All groups share one centre, and each spreads out both ways along 12 directions, with some noise.
Some rows, each with its group after it:
[  1  32  36  11   1   8 -13  -7  -2  48   4  68  31 -33 -35   9] => K449
[ 20 -18   5   5   6   3   8   8   5  15 -11  25 -18  -4 -24 -54] => K898
[-32  82 -24  15  43  -5  28 -22  29 -14  19 -24  10 -34  43 -34] => K295
[ 15   9  23 -14  39   8 -56 -52   3  28  31  26 -20  27 -18  24] => K296
[  5  -4 -49 -30  12 -21 -13   3  11  -6  46 -14   3   8  14  17] => K898
[-61   2 -60 -46  17  -3  30 -34  57   9 -26  13  23  11  24 -40] => K295
[-30  37 -28 -32   7  22  40 -38  45  31 -27  51  30  46  -8  -8] => K295
[ 12  54 -10  41  67  30  53   2 -18  -3  36  11  33  25  -2 -25] => K449
[ 33  63 -18  -5 -34 -21 -21 -57  19   5  25  33  23 -25 -40  26] => K449
[-66  28 -16  17   7 -18  77 -31 -15 -18  -2 -12  45  34  22 -23] => K295
[-19  26  12  18  -4 -33  67  -2 -19 -27  51  -4  38  25  13  44] => K449
[-46  -2 -12 -30  30  -9 -21 -28   0  14  14  -2  19  64  28  24] => K296
[-22  39   0 -26  47  -1   4 -68   4  23 -10  36  -6   8   5  11] => K449
[-10 -18   0 -47  54  22 -19 -25 -21  26 -20  27  23   9   6  -3] => K295
[-26  -8 -23 -14  40 -34   3  27  48   0  33  14  34  56  41 -20] => K449
[  8  26  16  19   0 -15 -23  35 -10  -2  47 -28   4  11  26  41] => K296
[ 22 -25 -25 -33 -25 -29 -33 -41  39   2 -20  24 -10 -16 -24 -42] => K449
[-16  41 -52 -20  14   9  19  10  56   9 -22 -15   1   9  46 -45] => K296
[-24  86  28  51 -14 -18  68 -30 -32  22 -13  20 -18  18   3  16] => K449
[-11  -4 -27 -14 -17  -9 -45   3 -33  -1  24 -46  12 -18  19  37] => K898
[ 13 -24 -58  24 -28  56 -14   7  22  18 -38 -18  34  11  -6  -1] => K898
[ 13  19 -29 -11 -64  39  -5   6  -4 -39  18 -81  30  36   3  33] => K449
[-15  54   5 -58 -61  25 -51   6  66  11 -22   0  44  57 -11 -48] => K898
[ 47  13 -20 -34  -2  19  22  31  51  24  17  44   3  -4 -10  30] => K295
[  3  -6 -13  36  10 -87   8 -19   5 -16   7 -22 -34 -46  60  19] => K898
[-21  66  12   9  46  -5 -26  25  14  16 -39  -6  10 -11  60 -55] => K296
[-63  17  16  30  -9   2 -12 -40 -43   3 -30 -29  23   9   6 -41] => K295
[ 54 -51  60  24  42 -12 -34  40  32 -12  41  24   0  13  -3 -19] => K898
[  3  52   4  -1 -17   0 -37 -30  10  11   5  -2   3 -41  -3   9] => K295
[ 12  -1 -26 -51 -39   2 -62  -8  49  25 -39  -7 -35 -47  11 -10] => K449
[-24  -9 -11 -23  13 -39   5   2  35  18 -48  65  33  15   5 -34] => K296
[-10  16  52  15  -4  -3   3  52  45  23 -24  22 -11  69  15 -72] => K898
[ -5  43 -61 -15 -52  10  13  -4  54  55 -35  21 -38   0   1   3] => K296
[ -4 -53 -22 -29 -59 -32 -12 -23  37 -14   6   4  51 -18   4  71] => K898
[-37 -11  45 -26  -4  24 -10  39  13  31  -9   8  16  16  29  29] => K449
[  7  47  20  33  28   3 -48 -18 -51   3  19 -45 -10  -3  18  -2] => K296
[ -3  15  17  26 -14 -50   2  -8   3  25 -10  21 -50  -8   7  -8] => K295
[ -8 -29  47  20  81  12   2  24 -10  -3  26   0  34   8  39  15] => K898
[-40 -13  29 -26  34 -76  -1 -63  14  17   2  81  22  20  -1  -5] => K449
[-25   5  38 -12  66  14  64  10  24  17  -2  51  17   3  20 -18] => K449
[-10 -38 -11 -30 -18  47  37  23  20 -12 -14 -17  32  31  -1 -12] => K449
[ 23 -30 -17 -17  12  -2  11 -17 -70 -11   5 -15  23 -27  -5  10] => K295
[-25  -4  52 -42  17  44  16 -40  -7  16  55 -10   4 -14   0  63] => K296
[ 21  10  -3 -15 -36  16   4  10 -15  -5 -25 -16  42  28  -2 -18] => K295
[ 15  58  41  46   8   4 -48  15  30  26  27  12 -16  52  -2  -4] => K295
[ -5  12  58  23  29  14  50  -8  27 -29 -25   5  67 -72  36 -14] => K898
[-50 -33   1 -22 -39  16  62  30  10 -16 -55 -15  67 -10  16 -66] => K296
[ 38 -30  11   7  33 -51  40  18  41 -29  35  19 -15 -38  18 -34] => K898
[ 17  18 -44   2  39  12 -18   6  -2  12  47  26  34  38 -13  44] => K296
[ 36  20  27  -8 -68   3 -30  51 -20   6  23 -28  30  18   7  72] => K295
[-32 -10  13  -9 -60 -12  69 -42   6  -7   6 -11   0  30 -10   7] => K296
[-28  48  29 -70   6 -17 -62  -8 -17  19  34   9  -3  13  -3   1] => K898
[-34  23  17  19  -9  14 -95   0 -10  16  40 -42   7 -35   9  34] => K295
[-26   4  53  21  -3  -4  27 -48 -29  27 -13  22 -24  36 -17 -13] => K296
[ 38  28  55  -6   4  -3 -48 -46  20  10  46 -26 -70 -37   5   8] => K296
[-19 -22   5   2 -32 -15  58 -34 -11  -5 -26  24  30 -20 -21 -15] => K898

New rows, each followed by its group:
[ 14  43 -10 -33 -24  48 -12 -11  50  12 -31  -1   1 -13   0 -15] => K449
[ 19  -5  44   8 -55  39  11  -2 -33   9 -11   3   1 -28 -47  33] => K449
[ 52   3 -23   2  -1  71  -8  -9  41  35 -28  27 -45  68 -48 -29] => K449
[  0   0 -25  -2   1 -30 -52  25   5  -5  23 -32  23 -17  30 -20] => K449
[-20 -11 -28   8 -43 -16  18 -35 -55  18  -2  20  37 -37 -40  18] => K449
[  6 -12 -43  17 -19  -7   0  39   4   7  50   0  29  52  -8  27] => K449
[-13  60  52  10 -10  21 -11  44 -27  20  13 -18   5  13   6 -17] => K898
[ 20 -17  -3 -27  -3  19  -2  35  30  14  38  32  15  34 -32   1] => K898
[ -9  -4  -9  -6  27 -31 -29  41 -18 -21  15 -37  28 -42  53  -5] => K296
[-19  11  40  10   6 -64 -10 -58  -5  27 -25  61 -16  12 -10 -27] => K449
[-15 -36 -24   9   2  38   7   2 -16  20 -27  -9  32 -34  10  25] => K898
[  2   3   4  12  19  16 -66  10   8  58  32  26 -45 -27 -15  46] => K295
[-49  65  22  31 -48 -40   4   5  51  37   9  19 -31   6  21  31] => K295
[ 73 -11 -53 -18  29  -3 -25 -19  34   6  24  33 -24  -2 -32 -18] => K295
[ 23  50 -27 -22 -51  -5 -34 -11  63  26 -23  16  -9  29  -1  -6] => K295
[-31  27 -15 -42   6 -18  -9  16  61 -13  25   5  87   9  34 -16] => K449
[-13  -2  -9 -38  65   9  59 -18   9  10  -5  42  26  -7  15 -12] => K295
[ -8 -11  78 -12 -11  -1  -6  44 -25  25  25  35  -6  46 -38 -27] => K898
[-15  45  25  -5  42 -45  -1 -23  45  20  16  56  10  54  22  -7] => K449
[-24  -2  21 -18  48  28   6 -53 -41  39  -7  59  25  24 -29  24] => K295
[  2 -14  -2 -39 -37  11 -24  23  44  -7 -32 -28  10 -36  20 -42] => K449
[-31  77  10  76 -13 -22 -15 -27  11  33  20   4 -56 -49  -7  -4] => K295
[  1 -11  12 -39 -22   0 -28  22 -23  15  51  12   9  -1 -32  39] => K898
[-12 -17 -17 -19  15 -22 -73  24 -42   8  -2   3  49 -38  14  32] => K296
[ -2  45  30  12 -47   3 -38  19   4  27 -14  -9  -9  22   0 -11] => K898
[-28  19  17 -28  21   8  92  46  -5  19  29  45  -3  38 -23 -50] => K898
[ -7 -24 -13  -4 -36  -9  35  -4  -2 -18 -18  -5  45  53  -9 -36] => K295
[ -5  44  20  -7  52 -11 -43 -34  23  37   7  48  -8  34  10   3] => K449
[  6  -7  56  20  41 -26 -29  27  -1   6  19  -7 -17 -51  50  26] => K898
[ 49  -1  11  11  -6   1  18 -49  -4   0 -27  38 -19 -49 -56 -57] => K449
[ 16  17  11  30  -9 -58  39 -20 -40  -3  41  18 -18 -15  -8  50] => K295
[  3  42 -50 -22  38 -32 -12  20  45  22  30  42  13   6  30  47] => K296
[  0 -42 -11 -47  31  -2 -31  36  45  27   4  16 -11   1  31  -1] => K295
[-41  13  25 -13  35  -3  32 -13  43  23 -20  37   7  67  25 -34] => K296
[-32  43   5  39  14 -12  58   7 -39  26  17  31  37 -25   4   8] => K449
[  8  -5  25 -26  31 -39  19   2 -30  40 -35  45 -24  59  34  17] => K295
[ -6  -1  72   6 -27 -18  27 -19 -38  26 -57  44   0  -6 -13 -20] => K295
[-21 -38  11  -1  39 -17  47   3   2  18  13  35   3 -51  25  52] => K898
[-22  -7 -35 -20  14 -17 -12  35  20  -5   2 -43   9 -24  60 -31] => K449
[ -2 -56 -60   7  26 -45  21 -34  -5  12  26  17 -16 -40  23  88] => K898
[-27 -13   6 -13  -9 -53  37 -32 -33   8 -25  16  -9 -18  18   3] => K295
[ 37  29  19   4  17  73  -9  72  18  32  33  15   7  17 -27 -16] => K898
[ 24  17 -23  -4 -22 -16 -55 -36  30 -35   6 -42  45 -49  31  28] => K898
[ 24 -47   8  12 -22  10 -41  40 -60  11  21 -27   1  -5 -12  34] => K295
[ 19   6 -60  -7 -18  46  21  11  14  21  19  18  33  -1 -39  16] => K449
[ 56  19 -18  40 -14 -33  -6 -32 -30  -7  50 -13 -47 -27 -24  15] => K296
[-15 -22 -32  26  -6 -29  15  68 -17   9 -58  11  24 -22  24 -63] => K296
[-12  19 -23 -72  -5  -3  30 -27  58 -18 -15  24  77  64  16 -12] => K295
[  9 -22  22  -2 -29   9 -24 -20 -27 -20 -16 -32  10   5 -16 -20] => K449
[ 12  31  20  16 -29 -44 -36 -13  51  -6   9  -6  13 -29  44  62] => K898
[-42 -12 -17 -15  21  -8  17   9  77  11  29  28  -4 -44  14 -11] => K295
[  4  52 -51  21  30 -22  15  16  45  25  47  36  18  58  12   3] => K449
[-14  33  29   7  42  -9 -13   9   7 -17  23 -35  20  30  50 -24] => K296
[  8  71 -14  22  12  28  25 -31  67  31 -46  28  13 -52  31  19] => K898
[ 26 -22 -88   9  -3  24 -18 -13 -28  11  19 -13  -2  69 -42 -17] => K898
[-16  51  19  -2 -56  -7   1  26  42  17 -33 -17   4 -53  44   7] => K898
[ 13  59  13  22 -17  26 -50 -12  26  38  28  27  -2  21 -33  35] => K295
